All groups share one centre, and each spreads out both ways along 12 directions, with some noise.
Known rows, each followed by its group:
[ -7   2 -28  38 -17  -1   4  -7  15  11 -19   2  22  19  27 -63  21  17
   1 -37] => (3)
[-33   9  -8 -22   8  24  -5 -62  -5  25  38  -4 -32 -30  25  44 -42 -18
  34  -3] => (0)
[ 17 -33  -7  51 -18  47 -28   3 -37   4 -34  48 -11 -11 -28  60  16 -39
  17  -8] => (0)
[ 12  -1   3   1 -15 -11 -22  50   8 -24 -21   8  35  20 -13  -9  28  -5
 -10   3] => (4)
[ 11 -34   7  15   2 -38   1   3  11 -19   2 -17 -53 -27 -19  10   5  40
  23  12] => (2)
[-38 -16   4  18  13  12  16 -37   0   8  39   9 -13 -44  24 -10 -26   1
  32 -15] => (4)
[-15 -23  34  36 -33 -24 -32  19  45   4  14  49  16 -33  21 -12  -2  -5
  12  19] => (3)
[ -7 -20  11  24 -17 -24  10   8 -13   1   6  17  -4 -16  -7  32 -37  -1
  16 -19] => (4)
[ 28   9  38   9  -3  -1 -36   4   9  -6 -17  29  -6 -12   2  12  17 -17
  21   2] => (0)
[-14  -6  18 -38 -25 -14  14  30 -11 -22   4  16  29  40   0  16  14  19
 -24  11] => (0)
[-18 -29 -31  20  -3   5  -5  16  -4  11  -1   4  30 -17   2  25  -9 -17
   1  27] => (0)
[-26  -5 -17   5 -16   9   2   3 -22  19  15 -22  57   9   5  18  27 -10
  -8  23] => (2)
[ -7 -24  -3  22 -24 -12   5   5   4   2  -7   5  -1 -14  -5  20 -14 -17
   3   9] => (1)
[ 26  29   0  13  13  -6  11  17 -13  -3  24  -3 -15  26 -25 -21 -10  -1
   1 -48] => (3)
[  0 -13 -11   9 -12 -17   8  13  14  -8  -8   1  -1  -2 -13   6 -12   4
  -1   3] => (1)
[-24 -34   1  46  -7  12   0   9 -42   1   4 -25   8 -30 -17  -1 -24  -3
  -3 -22] => (1)
[-23 -26  -2  44 -35   3  28 -10  -2  -3 -22  27  20 -17 -19   6 -20   0
  12 -27] => (4)
[  6  18   7  14 -39 -16 -33  18  28   5   9 -15  15  11 -34   0  -1   7
  -4  -6] => (4)
[ -2 -13  17  41 -22   2 -18   4   0   4  23 -25  22  15  -6  28 -22 -43
   1  16] => (1)
[-33 -47 -58  43   3  36  16  -4  -4  17  -7  17  15 -28  12 -11   8 -16
 -11  16] => (4)
[-17 -15  11  14   6   4  -5 -23 -17 -12  13 -58  15   2  26  10   8 -18
  27  14] => (2)
[  6 -12 -42  36 -10  -4   2  -1  -6  16 -46  17 -14 -26   0  -4  -9 -12
   5 -29] => (4)
[-10  14  54  25 -35 -13 -23   8  25 -10  25  -3  29 -40 -33   1  -6 -28
  23  -9] => (3)
[-13  -1  53 -18 -24 -15   0 -18  28 -26   5  29 -48 -35  -8 -10 -29  15
  17 -27] => (2)
[-15 -25 -57  21 -33  -5  42  18   0   5  15  11   8  26 -14  34  10 -52
 -13  11] => (2)
[-33 -30 -15  13 -36 -29  -3   7 -10  31   5   1   2 -44  16  21 -20  -2
  -8  11] => (3)
[-16 -43  -7  -4  18   6   1  21   3  -6 -10  42  -9  -5  56 -14 -19 -16
 -29  25] => (3)
[-14  -2 -26  -3   9  13  35 -22 -17  29   8  20 -16 -41 -17  22 -23 -10
  -2  -1] => (0)
[  8  -1  33  21  27 -60  14   9  10  12  -3 -19  40 -20  57  -4 -67 -29
   2  17] => (4)
[ -4  -1  -8  26  -9   4  30   2  10  22   6  32 -16 -28 -36 -27 -39   9
 -30 -21] => (2)
[ 11  17  13 -18  13 -16 -12  -2 -14   6  22 -43 -16  13  -1  19 -26  18
   4   0] => (4)
[  6   6  13  11 -16   9 -28  17 -15   0  15  20  17  20   0  32  -4 -26
  10  -9] => (0)
[-14 -36   4  44  -4  10  13 -23 -14  12  -4   5 -21 -22  10  -6 -22   2
   1  -8] => (4)
[ -9 -18 -36  53  -2  42 -66  11  -4  12  29  15  -5  -5  12 -10 -22   1
  15 -27] => (0)
[  0 -20   6   5 -15 -29   6  18 -23   1  -2  13 -10 -18  -8  51 -46 -15
   6 -12] => (4)
[  3 -26  -3  13  29 -18  14   3 -47  -1   0   3  -5 -19   4  50 -35  21
  33 -15] => (1)
[-14 -43  -6  13   7  -7 -13 -13   2  15  -3  -3 -17  -5  59  -3   2  22
  -2  34] => (3)
[-17 -21 -41  24  -3   4 -19  17   3  16  32   8  -2 -20   0  10  -5  -5
  -1  12] => (4)
[  1 -25  -9  60 -23  12 -30  -2   8   6 -19 -26 -17 -26 -18  -7 -32 -31
  -5  -9] => (2)
[-21 -18  16  -5   2   1   8  17 -11   4  33  24   4 -16   0  -4 -17  15
 -20   3] => (0)
[ 35  18   4 -39  37 -23   3   7  48 -13  -1  37 -12  19  10  21  -9  16
  15  34] => (1)
[  2   3  15  24  -1 -32  14   1 -28   6   5 -11  14 -21 -17  36 -44   3
  29 -27] => (1)
[-12 -27  21  42 -20 -10  29 -11 -13 -15 -45  54  38 -22  26  21  19 -30
  44 -22] => (4)
[-25 -25  15  14 -16   7 -21  12  -9   3  -2  -2  22 -23   6  -7  -5   6
 -12   6] => (2)
[ 25   0   0  13  29  10 -17   9   4  -5  13  -1   1  14   6   8  10 -17
  10  20] => (3)
[ 13   2  17  -7  30 -29 -14  -3   6  19  39   6 -19   7  58  -2  15  19
  13  29] => (3)
[ -1   3  -9  -8   4  16  -8   7 -25  31 -12   7  10 -23 -18  23 -38  -5
 -33   9] => (2)
[-16  13  -8 -11 -16  11 -32 -23  24  26  38  38 -14  -4  23  20  -7  11
  23  -4] => (0)
[ -2   9  12 -16   1 -17   7 -10  -4  -3  13 -10  -3   0  -7  25  -8  11
  18  -3] => (1)
[ 19  36 -18 -39  28   2  14   4  -1   2  -9  23  20  24  15  15  13 -18
   2   5] => (3)
[ 24  47  10   4  -7  12 -30 -20  -6  27 -19 -22  23   8 -22  -1   6   4
   2 -16] => (2)
[  3  -9 -18  29   3  -6  -4  19  -4  11  24  15   1   2   9   4  -6 -16
   6  -8] => (3)
[ -8   4  -3 -18  -1 -15  20 -18   3   3 -21 -23  19 -22  11  35 -19 -51
   6  30] => (0)
[  3  44 -50 -14   1 -11  20  -8  -7  34 -11  -7  20  -1   2 -15  23 -10
   2 -27] => (3)
[  2 -21 -32 -11  16  14  -4  11 -10  -6 -12 -15  -2  20  14  15  20 -11
 -15  35] => (1)
[ 10  -7  -7  -8   6 -24  33   7  18  -2   0  37 -48 -23 -22 -13  -3  40
   1 -10] => (2)
[ 11 -21  20  66   2 -25  21 -20 -13   7 -13 -11   6   4  20 -15 -20  27
  26 -29] => (4)
[-14  23  -4 -25  -5 -18  -7  22  40  -4  40   1  19   0 -14 -23  -6  23
  -7   6] => (1)
[-23 -35 -22  10  -3  12 -10  23 -13  -1  -6   3  10 -11  18  -4   1 -19
 -20  17] => (1)
[-19 -14  27   2 -23 -43  18   3  28 -24 -15 -32   4 -13  -1 -30 -21  28
  -7   1] => (0)
[-22 -33   8  25 -15 -50  22  -9   5   9  17 -28   9 -29  -1  37 -22  15
  22  29] => (0)
[-13  -7 -40  50 -39 -12   1  33  16  22   8  39  37 -10 -11  -8 -12 -32
  -5 -24] => (3)
[  9   0 -36  24 -11  12 -21   6 -27  47  -9   7   8 -14 -25  43 -31  -9
 -17   4] => (2)
[-55 -69 -23  23 -27  -8   8  15 -34  -6  45   1 -17 -28 -10  29   5  47
  17  -6] => (1)
[  5  18   0  -1  -4  46 -21 -30  11  26 -22   5  -6 -13  12 -18  24 -48
 -21  20] => (1)
[  5  -9 -38   9  -3   3  11 -13  -3  20 -20  23 -18 -18 -14  22  16  19
   9   4] => (0)
[ 21 -49 -31  26  20  -4   4   9 -19 -10  -5   7 -31  17  -4  54   9  26
  25  22] => (1)
[  2 -20 -34  38 -11  11   2  44 -31 -17  -3  35  25  17 -17  32  -9 -44
  10 -37] => (3)
[ 14  27  -2 -14  13   6  13 -13   2  22  -9  50 -37 -28 -18 -16 -44  22
 -15 -37] => (2)
[  1  13 -29 -32  36 -10   6  14  29  -5  19 -11   8  13  10  -5 -41  -6
 -11  23] => (1)
[  7 -21 -45  25  14  -4  -1  22 -10  14 -21  -8  24   5  19  -1   7 -11
 -13  21] => (4)
[-22 -24 -17  -7 -11   1   9  12 -39  17  19  16  11  -1   4  59 -25  -4
  -9   9] => (2)
[  3   0  19   2 -11 -26 -18   2  49 -35 -15   1   5  -3  30 -42  52   5
  33   1] => (2)
[  8  12  -9  -9   3 -23  -1  -2  15  15   6   6 -12  -5   4  -9  12  41
   9  -3] => (0)
[ 10 -19  21  25   9  -6  -3  13 -16  -8  25 -13 -30   8  -6   0 -26   8
  -4 -10] => (3)

New rows, each followed by its group:
[ 39 -19  35  31 -14 -33 -35  30  22 -11 -42  23  -9 -15   9 -15  34 -12
  -1  19] => (0)
[ 22 -11 -24  21  12   9 -20  15 -27  -5 -13 -12  -4   5 -13  22  21  -9
  14  -2] => (3)
[  0  -6   6  26   1 -11   1  -7  -5   0  16 -12   0   6   8   0   1  11
  26 -13] => (2)
[  0  22 -28 -13  36 -28  30 -18   1  16  -6 -47   0 -26  -5 -18 -21  24
   8  -4] => (0)
[-10  17  36 -17 -14 -17   9   9  31   1  20  24  24 -14  -7   9 -36 -27
  -7  14] => (3)
[ -7   9 -22   3 -25   9  -9   0  17  15   9   4   4   3 -32   7   0  13
  -7   7] => (4)
[  3   9  22   8  -3   4  -6 -14  21  -8  -7   0   3  -1   1 -23   3   7
   9  -5] => (3)
[ 10  -1 -26  19  -6   0  -8  15   6  15 -22  17  -1  -5 -11 -12   2   3
 -14  -7] => (2)
[ -5 -14  -7   1   0 -11   5   3 -11   6   6 -15 -28   4  24 -12 -11   4
 -11  -6] => (0)
[ 14  17  -9  14 -10 -22   6  21  16  11   7  21  11  17  -1 -19   0   4
  -7 -17] => (3)
[-28  23 -23 -39 -21  -4  -9 -10  26  16  28 -10  -2  11  26  -7  -6 -13
 -15   8] => (1)
[  3 -28 -20  23   4 -30 -18  -2  37  -2  -1   8 -34 -42  25  21 -15 -22
  34  24] => (2)
[  1 -25  22  24  -5  -3  16 -30  -8  24 -11  -1 -33 -16  10  -1 -37   2
 -19   9] => (4)
[ -5  -6   2  -2  18  -1   6  -5 -20 -12   0 -46  28  16  22   2  27  -6
  10  19] => (2)
[-19 -21 -18  15  -5  -3 -26 -35  22  26  18   8 -16 -39  29  38 -12  -6
  41  29] => (0)
[ 42  12  23 -13  -2 -18 -18   2 -21  -2 -32 -23 -33  24  -6  12   7  17
  -8  -6] => (4)
[-13 -30  -5  26 -35 -16 -11  17  15   7 -13  25  12 -14  -1  15 -14   4
  -7  11] => (3)
[ -4  -1  19   0   0 -10   0   4   7   1   4   6  10 -23   3   4 -13  -9
   3  12] => (0)
[ -2  -2 -13   2  -9  -5   2   2   8   6 -12  14  -7  -7  -7  -5   2  19
  -1  -6] => (0)
[ 10  19  25   1  15  -6  13 -28  19  17   8   1 -42 -47 -32 -12 -49  18
   3 -13] => (2)
[  4  -3  18  10 -23  -2  -8   7  -5 -21  -6  18  -3  25   9  -1 -10  -8
  11 -39] => (2)
[ -1  39  -8 -29  15  -9 -10   7  20  -5   9 -41  52  15  -1 -14  -7  -2
   3  10] => (4)
[ 11  16 -12  18 -32 -13 -11  -1  25  19 -11  35  10  -6 -16  10  24   5
  16  -9] => (4)
[ -9   2 -33  15 -11  13  12 -38  28  22 -24  10   4   6   9 -18  -2  22
   4  -6] => (3)
[ -2 -36  -9  45  10 -17   0  17 -36 -10  16 -13  -1   6   9  18 -13  20
  28 -21] => (4)
[  9  19  20  14 -12 -11 -24   2  31  11 -12  -7  13 -24 -20 -27   9  12
  -2   7] => (2)
[ -8  40 -14 -39  17  34   5 -36   0  18  13  27 -21 -18   3  -1 -24 -12
   4 -26] => (0)
[-19 -21 -58  -1 -13   7  10  -4 -35  22 -29 -24   7 -12  15  28  23 -33
 -14  17] => (1)
[-15 -21  11  39 -23 -10  18 -30  10  44  33  17  -9 -22   0  31 -42   0
   1  17] => (4)
[  5 -18 -16  17  15  12 -20  -3  -6  12  -6   9 -23 -24  15  -3   4   4
   5   6] => (0)
[ -7  10  27 -32 -11   3  -4  -9   2  -3  24  21 -10 -10  -7  32   8  -1
  12   7] => (4)
[  0  -5  14  -6  17 -11   6   1  -6   5   6  16 -17 -26  -1   2 -25  26
   3  -1] => (2)
[  2  12  16  12 -28 -17 -12  19  12  -7 -12  32  14 -17 -10 -26  15   4
  15 -38] => (3)
[ -2 -16  -4  20 -39 -13  15  11  39  -7  -6  49 -53 -31 -35 -22 -23   3
 -12 -27] => (2)
[  7  -3  -6  31  -9   8 -19   5  19   1  -1  28   8 -19 -16   7  11 -12
  23  -1] => (3)
[-26 -49  -5   7   8   2  -2   1 -34  -7  16  14 -32 -10  35  17 -30  23
   9 -11] => (1)
[-18 -21   7  17  -7  26 -20   9 -14  -6  13  -2   1 -16 -11 -14  24  10
  -7   3] => (1)
[ -1   7  -4  16 -12  -9  -2   0  15  11 -11  -5  12  -7  -9 -13 -14   2
  -6  -8] => (4)
[-24 -16  -8 -13 -63 -25  30  -3  13  18  15  45   0  17   2  55   2  -7
  -5  14] => (0)
[ 10   8  11  16  36  -6  33   1 -15  24  10 -28  16 -19 -34 -20 -21  30
 -23  16] => (2)
[-16   1 -22 -10 -19  26 -11  -2 -27  24  -6  32   4  -3   7  30 -24 -18
 -12 -18] => (2)
[ -4   0  12  13 -11 -15  -3   8   8   6  11  -6   4  -9  -2 -19 -14  -4
  -7  -3] => (3)
[ 11  -1   3  25 -33 -29  11 -17  18  10 -20   4 -31 -14 -10   8  -6  -5
  13 -16] => (0)
[-10  -6 -16  -6  -3  21 -20   1  25  35  20 -11   7   2   4  -2   8 -18
 -47  70] => (4)
[ -6 -11  11 -15 -19  16  -9   7  -6 -19  -5  25 -15  -9 -18  13  18   1
  -2  -8] => (4)
[  2 -12  -1  16   0 -10 -15   2  27   2 -14  24 -25 -39   0 -19 -16   9
   3  -2] => (2)
[-25   8  19  17 -47 -42  -8  24  31   6  42   6  36  -9 -15   8 -26   0
   8 -10] => (1)
[  3   4   3  11 -32 -36   2   8 -23  -9  -2 -53   1  35  -9  15 -27   9
   5 -39] => (1)
[-17   9  42  -2 -15  -5  -2 -34  31  -2   5 -11   9 -12  14 -20  -9  11
  13   4] => (3)
[  2   2  -3  -3  -3 -33  -5  10 -33  21  38   1   1   0  15  58   3  -2
  30   0] => (3)
[  7 -10  -2 -24  19  -3   2  -8 -24  -1 -17 -21 -14  15  21  19  -1  17
  -7  19] => (3)
[-24 -38  65  21 -21   3 -23 -25   4 -29  -3 -14  -3 -16  19   4  -9  16
  24   7] => (3)
[  5   1 -12   8  -4  -6 -25  -7 -13  21   4  10  -7  -6   9  46 -20  -5
  23  -4] => (2)
[ 23   8  24  30 -27 -45 -13  27  15  -7 -43  39  31 -14  13   1  14 -25
  28 -25] => (4)
[-19 -26  10  13 -28  15   2  24 -22  11  37  63  -7   1 -12  22  -6   8
 -19  -9] => (0)
[  0  -2   6  29  17   7 -19  -4 -24  29  22  22   2 -20  21  19 -30  -4
  22 -13] => (1)
[ 13  -5 -21  -5  16  -2   2  13   5   1 -23  17   4  26  34 -21  16   7
 -12   7] => (3)
[ 21  30  13  21 -12 -20   7  -3  33  21  10  20  -3 -17 -35  -5 -31  -6
   3 -14] => (2)
[ -4 -12   5  18  -9   4   5 -13   6  11   3  21 -10 -10  -5  -5   0  19
   4  -4] => (4)
[ -9 -27 -14  -4  27   0  13  -2 -36   3   6  -8 -12 -12  17  13  -4  27
   4   6] => (2)
[  3  -5  -1 -12  10 -19 -15  41   9 -14 -19  28   2 -33  19 -14 -13 -29
 -11   2] => (4)
[  6   3 -30  21 -28 -17   4  13   7  18 -23  -4  27 -14 -30  12  25 -15
  -3   8] => (1)
[  2  15 -21   4  -9  17  -4   5 -30  35  -3   5  29  11 -18  25  -9  -8
 -21  -2] => (2)
[ -4 -17  -5  56 -13 -10  -8   2   0  20  40  12 -26 -16  -3  -6 -20  10
  18 -31] => (3)
[ 16  18  22 -14  29 -13  28 -11   0 -14  -3  17 -28   1   2 -37   4  52
  11 -34] => (2)
[ -4 -27  -1   1  24 -25  27  23 -16  13  11 -27  10 -33 -34  10   6  44
 -26  50] => (2)
[ 27   0  53  48 -15 -68 -21   4  -3  17  -6  -6  15 -18  50  27 -31 -43
  36  -5] => (4)
[ -2  -4  -7  37 -21  -5 -12 -10 -13  26  14   9 -14 -15  -6  19  -5  11
  22 -22] => (1)
[  8  36 -53 -14  -6 -35   0  34 -18  37 -10 -10  40 -15   7  -5  44 -25
 -10  -2] => (3)
[-18   8   8 -32   3  14  -4   9 -15 -20   6 -21  34  26  12  14 -19 -16
  -9   1] => (0)
[-25  -1 -20  -4  18  28  -2 -31   9  23  14  -4   5 -27  35  -7  11 -28
   3  31] => (4)
[ 20   9  -2   9 -15  -2 -25   3   5   8  -1  32 -15  14 -13   8  20  35
  18 -23] => (0)
[  3 -22 -17  42 -10 -15   8  -3 -14  12 -26  23 -35 -36  -3   2 -36   3
  15 -45] => (4)
[  3   4   0 -34  12   2  -3   6   3   2   2  26 -27 -20  -3   9  -1   4
 -12  15] => (4)
[  4 -29   8  25 -12  -2   9  -1 -24  -1 -20  -8 -25   0 -11  14 -27   8
 -11 -11] => (4)
[ 15 -30 -47  16  -6   7 -24  12 -18   2 -41  -7 -41  -5 -12  13  14  15
  -4  -6] => (2)
[ -7   5  14   2 -10  -9  13 -19   8  -2  18  -8 -12  -5  -8   9  -7  -4
  18  -7] => (2)
[-11 -23  -9  35 -37 -13  -6  19  16  -5   0  -6  15  -2 -12  -2  15 -19
  -2   8] => (2)
[  5  22  21 -12  11  -3  25 -11 -23  30   9 -57  25 -19 -62  13  -4  27
 -34  39] => (2)
[  2 -16 -39  18   7   7  11 -15  -9  15  -7  16 -15  22  26  -1  -4  18
   5 -12] => (3)
[ -6   2  22 -14  -2  -7 -10   7  -6 -24  10  11 -20 -17  -9   2 -10  11
  17 -30] => (4)
[ -5 -18 -13  25 -33 -15 -32  18  21   5  20  23 -10  18   8  -9  10  46
   5 -12] => (0)
